The same things were measured in two ways. Each way mixes the same 10 hidden numbers, adds some noise and spreads widely along 5 directions of its own, which tell nothing about the thing.
In the rows, zero is written as 128.
Some things both ways: the first way, then the second way.
[ 78 139 120 110 169 119 160 135 149 108  77 137  57  87 121 187 120 160
 145 152  83 115  83 167 180  56]
[138 130  85 135 122  64 188  83 112 165 137 111 136 111 145  81 143 121
  96 101 159 131  96 121  97]

[144  40 127 156  84 104 145 127 110 104  78 105 126 121 116 169 119  79
 153 120 150 135 165 174 169  97]
[105  74  73  95 107 110 181 138 121 167 109  82 138 107 163  70 118 181
 173 156 109 109 151 169 193]

[132 160 156 110 107 108 125 130 120 123 144 155 165 107 122 138 113 125
 150  73 160 164 131 154 125 170]
[110 126 108  99 118  95 168  98 135 162 100  86 159 100  97 120 133 107
 140 149 139 108 181 155 160]

[ 60 198 160  93 161  86 124 139 154 125 114 142  67 124 160 137 147 132
 155 116  75 152 106 175 106 159]
[116  93 110  97 127 133 108  63 135 116 117 130 158  99 149 196 113  74
 133 155 113  72 121 124 152]

[164  62  73 174 157 122 118 119 153  52 153 118 145 132 155 131 142 161
 113 102 120 126 119 165 170 122]
[134 107 156 147 174  93 136 140 141 113 125 168 128 112 112 203 117  89
 124 166 104 158 174  86 129]

[137 175 113 135 196  98 161 126 104 108 119 160 143 114  92 126 135 169
 118 113 163 159 111 129 154  65]
[117 137 128 117 149  79 202 128 142 167 156 118 137 129 106  52 169 154
 140 107 130 138 111 131 151]

[149  73  93 172 116 170 138  99 157 137  98 101 113  75 154 138 140 159
 131 154 167  99 157 109 115 132]
[108 124 160 104 135 104 107  87 132 133 130 110 106  44  35 142 180  67
 129 139 151  93 168 113 103]

[116  88 143  95  75 137 123 128 121 159  97  98 120 126 166 127 105 101
 119 171 126 104 142 116  97 153]
[ 84 144 127  73  53 177  82  85 120 159 115  57 135  62  90  68 145  60
 118 113 155  66 128 186 119]

[ 97 157 108 130 194 131  95 182 144 110 184 147  87 138  99 127 163 155
 105 118 102  91  87 164 117 135]
[166  85 160 124 161  43 163 128 126 150 105 121 169 108 132 175 148 145
 145 141 154 173  98  99  45]

[ 44 133 139 133 115  76  94 163  93 187 148 183 115 142  91 125 133 103
  96 147 143 140 129 128 179  92]
[ 90 105 122 149 119  93  98  71 141 124  76 120 112 113  78 170 134  56
  90 126 128 121 139 140  81]

[110 163 162  89  60 128 138 121  90 193 148 141 170 137 151 123 111  93
 168 108 138 164 143 112 115 154]
[122 124 113 122 150 130 137 199  88 170 186 118 133  70 120 101 160 134
 149 178 192 132 149  70 109]

[108 237 184 113 144 155 127 154  97 174  91 153 163 157  61  81 130  90
 153 111 113 159 130  87  58 145]
[103 141 140 121 132 150 140 145 118 149 132 129 142 124 141  75 158 139
 157 141 121  99  83 101 125]

[ 91 127 179 125  97 120 122 135 118 189 117 130 105 169 139 116 137  64
 152 149 110 143 149 131  96 159]
[ 93 124 117 134 128 110 128 175 114 174 125  97 157 138 144  83 137 136
 142 120 168 159  90 120  78]

[143 102 127 133 105 226 117 122 125 119  76  79 149  68 173 121 113 133
 141 161 103 109 190 115  66 159]
[117 149 164 121 111 172 105 146 128 141 143 112  92  64  66 105 159  85
 111 161 142  98 157 108 113]

[ 85 153 129 100 126 104 111 171 139  99 144 135  91 139 100 150 154 109
 117  75  90 110 106 175 129 168]
[121  76  92 116 144 118 131 119 126 118 126 105 149  98 184 162  87 129
 164 148 144 118 136 125 145]

[176  86 164 147 110 135 145  86 151 168 179 157 158 141 132 136  75 136
 137 128 163 152  82 127 162 159]
[ 83  98  82 138 151 109  75 121 103 119  80 127 105 104 139 192 120  70
 130 178 138 123 186  57 107]

[145 137 106 118 144 167 123  95 164 118 136 121 150 123 207 115 120 177
 156 150  97 132 110 110 107 150]
[120 120 130 125 139 160 110 160  91 166 172 127 160  83 165  94 128 132
 185 164 147  68 113 100 127]

[145 145 112 134 143 141 130 104 196 117 149 157 114 102 128 165 121 178
 168  99 140 127  69 147 149 159]
[ 89 145 107  93 146 131 131 134  89 163 155  92 166  79 128  79 153 110
 178 132 180  98 151  87 142]

[ 87 174 149 104 111  74 179 153  90 174  79 108 113 109 124 110 115 109
 159 120 148 135 128 132 114  88]
[134  76 103 106 122  99 162  96 105 152 152 144 126  71 124 130 164 123
 122 158 113  89 140 133 153]

[180  48 141 131  65 153 143  68 115 146 136 142 199 143 146 144  74 111
 111 143 153 161 126  97 181 130]
[105  85  70  88 114 134 138 178  94 186 150  73 147  80 157  75 149 163
 170 168 186 108 124 123 128]

[184 141 151 128 128 174 153  97  96 102 101 140 188 115  68 136 131 106
  95  88 161 166 166  98 113 155]
[143 113 131  57 140  93 183 117 165 142 143  74 132  78  81 122 189 142
 140 154 164 129 125 115 135]

[123 159 101 144 129 135 131 180 130 127 114 109 119 123  60 120 162 116
 148  82 154  83 120 130  92 132]
[136 139 169 134 155  67 179 110 121 147 122 117 143  89  85 108 161 122
 139 111 141 152 151 106  96]

[ 85 175 123 104  75  99 106 168 118 164 143 128 160 157 128  80 128 111
 125  87 122 115 109 100 108 170]
[127  77 129 148 140 124 113 145  82 157 160 148 169  74 147 159 110 116
 161 159 153  96 134 124 102]

[117 137 155 132 151 172 140 111 178 130 102 127  99  56 145 149  81 179
 141 154 102 119  90 142 122 147]
[112  92  78 120 112 101 138 116  91 176 126 107 146  94 142 110 151 120
 131 154 160  96 112 121  96]

[128 149 139 107 111 149 110 150  75 144 125 150 178 153  66 111 129  93
  82 121 142 135 147  85 112 127]
[119 131 141 128 123 120 133 119 148 136 118  89 108  98  99 112 143 107
 118 125 147 131 118 128  92]

[185 142 134 129 163 143 144 100 127 122  94 154 180 176  72 114 114 123
 116 141 162 148  99  73 117 108]
[ 96 167 138 110 125 122 133  94 140 151 109  98 126 132 127  54 153 108
 138  99 117 105  98 117 127]

Other things, the second way, with their names:
(447): [136  80 129 103 119  77 134 130 141 171 108 115 146 135 171 119 140 144
 140 133 104 132  91 143 104]
(467): [ 98 144 147 113 118 147 107 127 123 169 157  88 150  92 131  64 130 110
 172 114 156  73 120 144 132]
(6): [142  80 141 106 136  80 147 103 118 157  85 131 160  88 134 172 139 128
 165 183  99  97 157 121 116]
(16): [105 182 155 111 115 145 127 102 114 158 103 116 148 105  90  97 155  77
 134 143 124  81 148 108 125]
(166): [128 149 130  76 103 168 128 125 104 166 198 114 159  64 134  75 148  90
 137 131 157  76 116 132 154]
(416): [ 64 133 133 113 146 188  99 163 108 135 213 147 114  88 105  68 169 103
 156 128 131  73 111 109 187]
(86): [100 120 129  68 129 149 108 179 129 152 164 106 138  83  97 126 153  99
 151 166 156 137 169 106 169]
(421): [104 177 134 129 109 120 136  86 100 148 121 126  93  78  77  63 174  64
  90 112 117 105 166 100 130]
(3): [ 78 105 107 126 150 133 132 127 112 137 136  91 155 103 130 116 132 132
 169 128 183 105 103 120 109]
(262): [168 155 178 136 150 104 177 158 137 150 158 140 149 104 116 139 133 114
 122 148 141 167 135  91 104]
(345): [107 105  98 124 135  89 153 145 108 191 161 132 197 136 153 105 135 130
 152 135 159 115  95 138 124]
(557): [ 87 143 125 132 113 136 134 165 120 157 145  98 118  97  56  83 163  91
  93 130 178 160 143 134 104]
(346): [ 80 144 113  60 138 184 162 155 111 141 153 106 189 110 134  78 160 139
 187 158 142 104 123 118 218]
(232): [120  93 125 107 151  94 121 149 137 144  89 117 138 118 149 167 137 135
 162 180 116 136 150  82 114]
(550): [130 127 143  78 141 149 129 113 166 106 140 123 147 120 136 168 131  93
 133 151 119 120 105 105 160]
(115): [164  96 148 108 143  38 175 126 144 152 122 122 154 106 107 165 160 127
 117 140 136 184 130 118  83]
(97): [174 100 123 122 128  37 202 136 102 191 142 102 180  86 148 110 141 150
 133 136 171 161 132 130  79]
(112): [ 84  92 105 181 166 111 126 143 130 137 154 143 121 137 134 131 107 128
 150 131 144 108 112 124 124]
(381): [ 81 120  95 148 102 101 154  87 133 162  63  86 136 157 142  68 110 127
 134 106 109 102 115 179 116]
(558): [106 135 134 111 131 145 110 114 109 123 173 117  91  37  65 119 161  65
 122 145 155 102 185  96 144]
(169): [131 121 105 132 136  85 204 129  98 163 157 120 152  80  88 102 167 127
 111 142 173 142 140 120 119]
(565): [129 200 143 111 128 131 159 152 131 144 158 108 157 114 102  96 143  72
  96 113 180 191 137  89 119]
(52): [117  89 130 135 108 126 135 116 116 164 148  95 131  60  96  89 128 130
 156 135 151  63 138 177 117]
(113): [118 140 147 141 126  98 112 115 154 154  90  97 146 144 145 126  93  91
 131 111 144 139 111 130  68]
(562): [119 143 125 131 117  82 174 129 122 182 126 105 118 118 123  38 146 134
 126 113 111 138 154 138 139]
(56): [142 118 120 115 116  76 196 109 110 166 135  98 196 100 116 117 141 123
 119 114 182 155  98 154  88]
(508): [149 102 151  78 130 115 139 122 114 149 171 149 184  57  92 184 162  82
 129 174 141 108 154 124 141]
(156): [105 119 105  90 110 124 143  53 158 104  62  59 126  96 115 147 108  90
 133 135 122 103 166 150 161]
(417): [ 92 157 129 178 155  85 144 137 100 153 142 131 103 106  85  79 146  94
 112 109 153 150 167  89  98]
(10): [101  75 119  91 151 147 115 128 112 115 135 140 144  72 110 183 174 117
 158 190 132  90 128  96 146]
(403): [123  83 110 133 174  75 120 155 125 150 176 161 130  98 121 183 133  95
 130 164 141 147 173  86 138]
(461): [ 71 155 108 112 128 123 136  93 107 145  90 113 165 134 125 100 141  87
 141 122 125 114 140 116 154]
(175): [ 88 137 106 191 128  61 187 120 140 160 106 108 145 186 135  62  86 131
 114  61 131 179 109 181 109]
(64): [ 70 116  71 121 132 111 140 124 111 138 122  82 117  96 109  87 141 113
 131 120 175 135 160 118 140]
(424): [ 87 108 109 190 146 100 111 123 136 150 130 121  98 126 125 117  86 110
 140 120 136  98 146 134 110]
(476): [ 85  89 104 115 132 170 117 138 116 141 122 130 156 105 143 141 118 125
 183 197 116  48 140 135 176]
(544): [106  86  91 119 121 120 117 157 121 160 147 124 114  99 121 119 140 115
 121 166 147 119 142 131 134]
(223): [149 123 113 134 160  87 168 176  96 173 161 147 135 104 160 103 157 153
 133 164 152 148 121  57 104]
(215): [115 105 131 101 148 112 131 166 129 155 156 105 151 101 122 125 154 129
 153 145 167 144 113 105 112]
(155): [104 161 115  92 115 162 183 129 129 147 148  99 163 119 118  61 155 133
 143 137 143 103  97 138 167]
(331): [ 81 136  92 180 121  84 170 158  82 204 148  91 171 134 124  25 125 141
 135  83 197 154 105 160  78]
(365): [160 110 122 134 121  73 128 121 128 170 143 121 121  96 134 141 135  97
  99 141 153 132 123 108  60]
(318): [118  88 115 114 136  87 163 120 147 139 148 100 129 105 134 108 125 133
 131 107 136 152 126 157 147]
(26): [174 108 139 107 134 103 145 150 127 146 138 102 109  60 122 139 145 131
 127 174 156 143 146  87  89]
(269): [ 59 166 115 139 145 139 141 184  93 152 178 114 148 119  72  47 177  98
 111  99 198 186 108 102 117]
(11): [128  36  87  97 146  88 107 146 147 141 117  87  97  91 173 159 128 158
 162 171 136 120 128 108 122]
(117): [ 91 113 121  99 135 159  97 146 117 148 145 127 112 108 153  86 161 127
 159 150 115  89  92  97 139]

Some of these things the first way, each followed by its name:
[156 104 124 170 147 138 133  66 207  82  85 135 146 108 170 128 103 174
 136 130 111 152 100 121 143 166] | (345)
[126 131 125 151 188 145  61 151 166  83 161 190 128 120  86 162 130 153
 137 116 132 135 106 181 143 148] | (232)
[125 145 146 140 107 143 152 107 110 181 170 157 160 152 101 112 133 113
  93 111 131 159 115  80 156 140] | (3)
[ 59 156 140  90  94  84  48 167 108 159 126 187 133 222  91 132 167  45
 142 128 116 147 143 125 119 148] | (113)
[ 99 153 138 124 134 140  90 146 147 117 114 149 111 122 104 139 152 117
 130 110 116 131 140 144 101 176] | (215)
[149 139 108 104 123 133 107 106 142 122 121 141 165 152 155 115 135 142
 130 138 147 133 119  90  99 159] | (467)
[ 93 167 138 114  94  99 153 147 103 204 120 128 115 120 118 122 132 108
 178 118 169 127 127 120 112 111] | (417)
[ 78 159 141 143 143 120 152 144 118 156 155 152 108  98  98 131 121 147
 104 108 109 138 100 141 178  98] | (269)
[ 33 119 135 133  47  86 117 154 110 206 101 149  96 137 112 141 138  72
 162 130 128 128 140 127 168 105] | (331)
[133 171 132  68  98 130 146 121 141 110  65  94 150 134 159 113 113 123
 148 110 102 120 114 101  71 173] | (166)
[ 71 148 146 182 133 151 114 145 144 146  95 153  99  99  76 137 148 111
 143 108 106 143 146 142 141 133] | (10)
[152 126 137  93 179 127 108 124 122 107 164 158 121 116 134 152 122 155
  96 147 157 132 118 155 114 148] | (11)
[115 178 127  57 139  97 125 158  98  93 188 159 152 163 119 146 121 128
 115  73  85 144  79 164 157 132] | (565)
[147  78 115 145 167 132 136  80 142  56 103 134 127 163 167 154 154 125
 117 140  71 170 140 148 165 116] | (550)
[132 183 149 106 124 150 173 165 124 161  62  90 123  89  82 115  95 128
 176 121 156  91 105 116  63 116] | (421)
[ 34 154  96 108 129 127  90 179 117 148 116 127  73  55 163 141 161 159
 135 146 120  92 163 158 111 114] | (52)
[ 85 128  82 105 133  32 108 181  75 102 141 174 138 169  50 145 156 110
  71  92 161 125 105 142 210  59] | (318)
[128 161 137 158 129 147  91 111 135 116 142 192 210 120 100 110 104 148
 119  92 134 185 126 106 162 154] | (476)
[118 128 134  76  64  75 158 151  94 160 131  95 138 172 147 117 126  77
 153 101 135 115 118 135 110 135] | (97)
[144 101 114 111 121 163 103 113 161  85  73 119 143 115 145 142 102 144
 120 154 110 107 118 115 113 150] | (365)
[160 144 153 136 128 188 210 113 141 118  94  56 119  37 154 119  97 164
 138  98 106 117 130 140  88 162] | (169)
[164 104 121 134  88 121 139  71  99 167 138 146 211 155 160  93 117 125
  96 142 183 170 149  55 139 133] | (424)
[183  67 134 148 126 135 164 109 135  99 102  68 128 142 161 114 135 109
 124 129 131 118 150 143  86 163] | (115)
